The groups are shells around one centre, one inside the other: the same stretched ball of 5 dimensions in 10 sizes.
Some rows, each with its group after it:
[-36,  16,   2, -14,  16,  23, -17,   1] -> Z518
[-43, -11,  -2, -16,  27,  12, -34, -10] -> Z21
[ 18, -18, -22,  14,  11,  26, -27,   3] -> Z873
[ -3, -11, -34, -12, -14, -17, -32,  -7] -> Z113
[ -2,  -4, -33,   8, -19, -29, -25, -35] -> Z873
[  6, -20, -18,  10,  13,  23, -18,   8] -> Z113
[ -9,  24, -13,   2,  -4,  10, -15, -13] -> Z650
[-17,  22, -18,  29, -24, -32,  13, -49] -> Z463
[-19,  27,   1,  56,  -7,  -6,  39, -50] -> Z463
[ 16,  10, -22, -20,   7,  40, -48,  24] -> Z880
[ -2,  -2,  -8,  17,  20,  29, -26, -15] -> Z738
[-40,   1,  -2,  16,   5, -11,  12, -27] -> Z527
[-13,  -1,  -2,  36,  14,  14,   9, -25] -> Z527
[ -5, -12, -25, -18,   4,   7, -40,   6] -> Z650
[-11, -14, -18,   4,   4,   1, -14,  -5] -> Z650
[-13, -21, -11, -11,  28,  30, -39,  10] -> Z738
[-25,  -3,   5, -21,  40,  58, -32,  31] -> Z463
[-23,  19,  -4,  45,  -5, -15,  18, -57] -> Z880
[ 14,  10, -24,  -6,  -3,  24, -31,  11] -> Z372
[-10,  -2, -22,  -9,  -4,   0, -21,   1] -> Z650
[-14,  13, -13,  16,  -9,  -6,   6, -20] -> Z372
[-29,  -3, -23,  13, -17, -44,  -7, -49] -> Z873
[-19,  19,  -8,  -5,   1,  13, -10,  -2] -> Z650
[-20,  23,  -4, -11,   8,  28, -12,  11] -> Z527
[-20,   5,   1, -22,  33,  53, -35,  26] -> Z21
[-17, -21, -24, -39,  11,  11, -49,  24] -> Z21
[ 16,   8, -13,   3,  14,  49, -24,  20] -> Z738
[-19, -22, -19, -31,  16,  13, -47,  16] -> Z527
[-18,  15, -16, -11,  -7,   1, -12,  -1] -> Z880
[-24, -26, -13,   4,  20,  -1, -34, -27] -> Z880
[-30, -21,  -4,  27,  22,  -3,  -9, -41] -> Z518
[  3,  14, -10,  51,  -6,   1,  17, -41] -> Z21
[  9,  -2, -19,  18,   0,  14, -10,  -6] -> Z738
[ 10,  22, -24,  11, -18,   3,  -8, -10] -> Z518
[  4,   8, -11,  -8,  10,  45, -12,  36] -> Z873
[-32,  29,   7,  18,   8,  17,  15, -17] -> Z518
[  0,   8, -21, -12,   2,  16, -42,  -3] -> Z738
[  6,  10, -27, -11, -14,   7, -20,  12] -> Z113
[-10, -27, -23,  14,   7, -15, -34, -38] -> Z113
[-3, 11, -2, 23, 12, 36,  9,  5] -> Z21
[-38,  21,   4,  30,  -2,  -6,  32, -31] -> Z463
[-32, -34,  -9, -16,  27,  13, -27,  12] -> Z113
[-38,  11,   0,  21,   6,  -7,  11, -35] -> Z372
[  3,  28,  -6,   3,  13,  44, -30,  -1] -> Z518
[ -1,  33,  -7,  51, -14,   1,  32, -38] -> Z463
[ 16,  23, -12,   8,   6,  45, -18,  12] -> Z372
[-44,  -9,  -9,   7,   9, -25, -21, -51] -> Z873
[ 19,  -4, -23,  -9,  10,  40, -38,  26] -> Z880
[ -2,  13, -12,  43,  -4,  -3,   2, -47] -> Z527
[-18,  -6,   0,   4,  30,  36, -21,   1] -> Z372

New rows, each followed by its group:
[ -8,   4, -19,  22,  -3, -13, -23, -48] -> Z21
[ -6, -42, -25, -20,  21,  14, -49,  15] -> Z463
[-27,  19,   1,  22,  11,   7, -11, -44] -> Z113
[ 23,  20,  -6,   9,  23,  71, -30,  20] -> Z463
[-22,  -7, -12,  -8,   7,   9,  -7,  11] -> Z518
[ -9,   6, -16, -23,   9,  25, -38,  15] -> Z650
[ -7,  19,  -1,  30,  13,  27,  -2, -24] -> Z650
[-15,  21,   9,  22,  24,  47,   5,  -2] -> Z518
[ 7, 19, -8, 29,  0, 28, 12, -2] -> Z21
[ 12,   0, -18,  -1,  12,  35, -37,   9] -> Z650
[  9, -15, -31, -23,   3,  15, -50,  18] -> Z518
[  9,  20, -23,  -7,  -9,  17, -28,   4] -> Z527
[-27,  21,  10,  31,  19,  24,  10, -29] -> Z880
[ -7,  36, -11,  38, -15,  -9,   6, -52] -> Z873
[  6,  27, -16,  12,  -7,  17, -12, -10] -> Z650
[ 23,   4, -24,  16,   0,  24, -27,  -6] -> Z880
[ 10, -10, -26,   3,   3,  12, -33,  -4] -> Z372
[-18, -14,  -6,   6,  20,  22,  -6,   6] -> Z880
[  4,  34,  -3,  -9,  14,  60, -21,  27] -> Z21
[-28, -24, -12, -34,  26,  20, -48,  18] -> Z518
[-43,   8,   6,   8,  20,  11,  -5, -23] -> Z527
[-27,  29,   6,  32,   1,  11,  33, -21] -> Z463
[  6, -13, -23,   2,   4,  14, -22,   7] -> Z527
[-46,  -8,   0, -11,  21,   7, -17,  -8] -> Z527
[ -1,   1,  -7,  31,  16,  23, -13, -27] -> Z527
[  5,   5, -17,  34,  -8,   1,  12, -20] -> Z113
[-43, -30,   1,  15,  29,   0,  -5, -24] -> Z873
[  4,   9,  -8,  30,  12,  26, -11, -21] -> Z372
[ -4,   8, -19,  36, -10, -20, -11, -59] -> Z873
[-25, -22,   2,  29,  31,  18,  -3, -23] -> Z463
[-32, -10,  -8,   1,   7,  -2,   1,  -4] -> Z518
[-23,   4,  -9,  44,  -5, -24,  15, -59] -> Z880
[ -3,  -8, -15,  16,   4,  10,  -1,  -2] -> Z518
[-10,  -8,  -8,   7,  19,  28, -13,   6] -> Z650
[  1,  11, -11,  39,  -4,   5,  12, -28] -> Z527
[ 10,   2, -16,   7,   7,  31, -18,  10] -> Z650
[  3,  14, -22,  -5,  -6,  12, -27,  -2] -> Z650
[-29,  20,  12,  19,  27,  34,  -5, -22] -> Z113
[  2,  44, -12,  26, -16,   6,   1, -32] -> Z873
[-23,   7,   1,  17,  20,  19, -14, -27] -> Z372
[  1,   1,  -7,  32,  13,  25,   1, -14] -> Z527
[ -2,   8, -16, -27,  10,  36, -38,  29] -> Z738
[-35, -22, -16,  -9,  10, -17, -30, -22] -> Z738
[-31,  -1, -12, -11,   3,  -5, -15,  -7] -> Z372
[ 15,  17, -15,  11,   7,  35, -30,  -5] -> Z738
[ -5,  30,  -9,  20,  -3,  12,  -7, -27] -> Z372
[-25, -10, -14,  21,   3, -20, -12, -47] -> Z372
[-1, 18, -5,  8, 11, 41, -5, 14] -> Z372
[-32, -25, -10, -33,  30,  21, -48,  16] -> Z21
[ 17,  12, -25, -11,  -4,  27, -33,  18] -> Z527
[-42,  -9,   1,  22,  12,  -8,  16, -27] -> Z21
[-33,  -5, -10,  -1,   5,  -7,  -6, -14] -> Z650
[-19,  -9, -10, -21,  22,  27, -41,  11] -> Z650
[-29, -40, -18,   2,  16, -16, -28, -24] -> Z21
[-25,  12,   7,  -3,  28,  47,  -8,  15] -> Z518
[-26, -14,  -5,  18,  16,   4,   0, -18] -> Z372
[ 26,  32, -12,   7,   4,  60, -11,  31] -> Z463
[ 11, -12, -20,  -6,  13,  36, -28,  27] -> Z21
[-16,  10, -10,  36,  -5, -12,  10, -44] -> Z650
[19, 27, -5, 44,  5, 43, 11, -9] -> Z463
[-19, -14, -12,  12,  14,  -1, -25, -31] -> Z650
[  5, -17, -21, -26,  22,  37, -61,  23] -> Z21
[-51, -19,  -1,  -8,  22,  -1,  -7,  -6] -> Z113
[ 16,  38, -12,  28,  -3,  29, -16, -25] -> Z463
[-42,   4,  16,  30,  32,  23,  10, -30] -> Z463
[-25, -21,  -9,  10,  17,   4, -12, -14] -> Z650
[-12,  15,  -3,  40,   3,   6,  12, -38] -> Z650
[ 21,  10, -23,  38, -11,   6,  -5, -28] -> Z113
[-29,  23,   6,   0,  17,  33,  -2,   3] -> Z880
[-13, -19, -19,  21,   2, -14,  -9, -30] -> Z738
[-12,  25,   7,  22,  22,  44,  -5, -12] -> Z880
[-25,  19,   2,  -2,  15,  30,  -7,   4] -> Z372
[-17,  13,  -4, -29,  18,  48, -23,  42] -> Z463
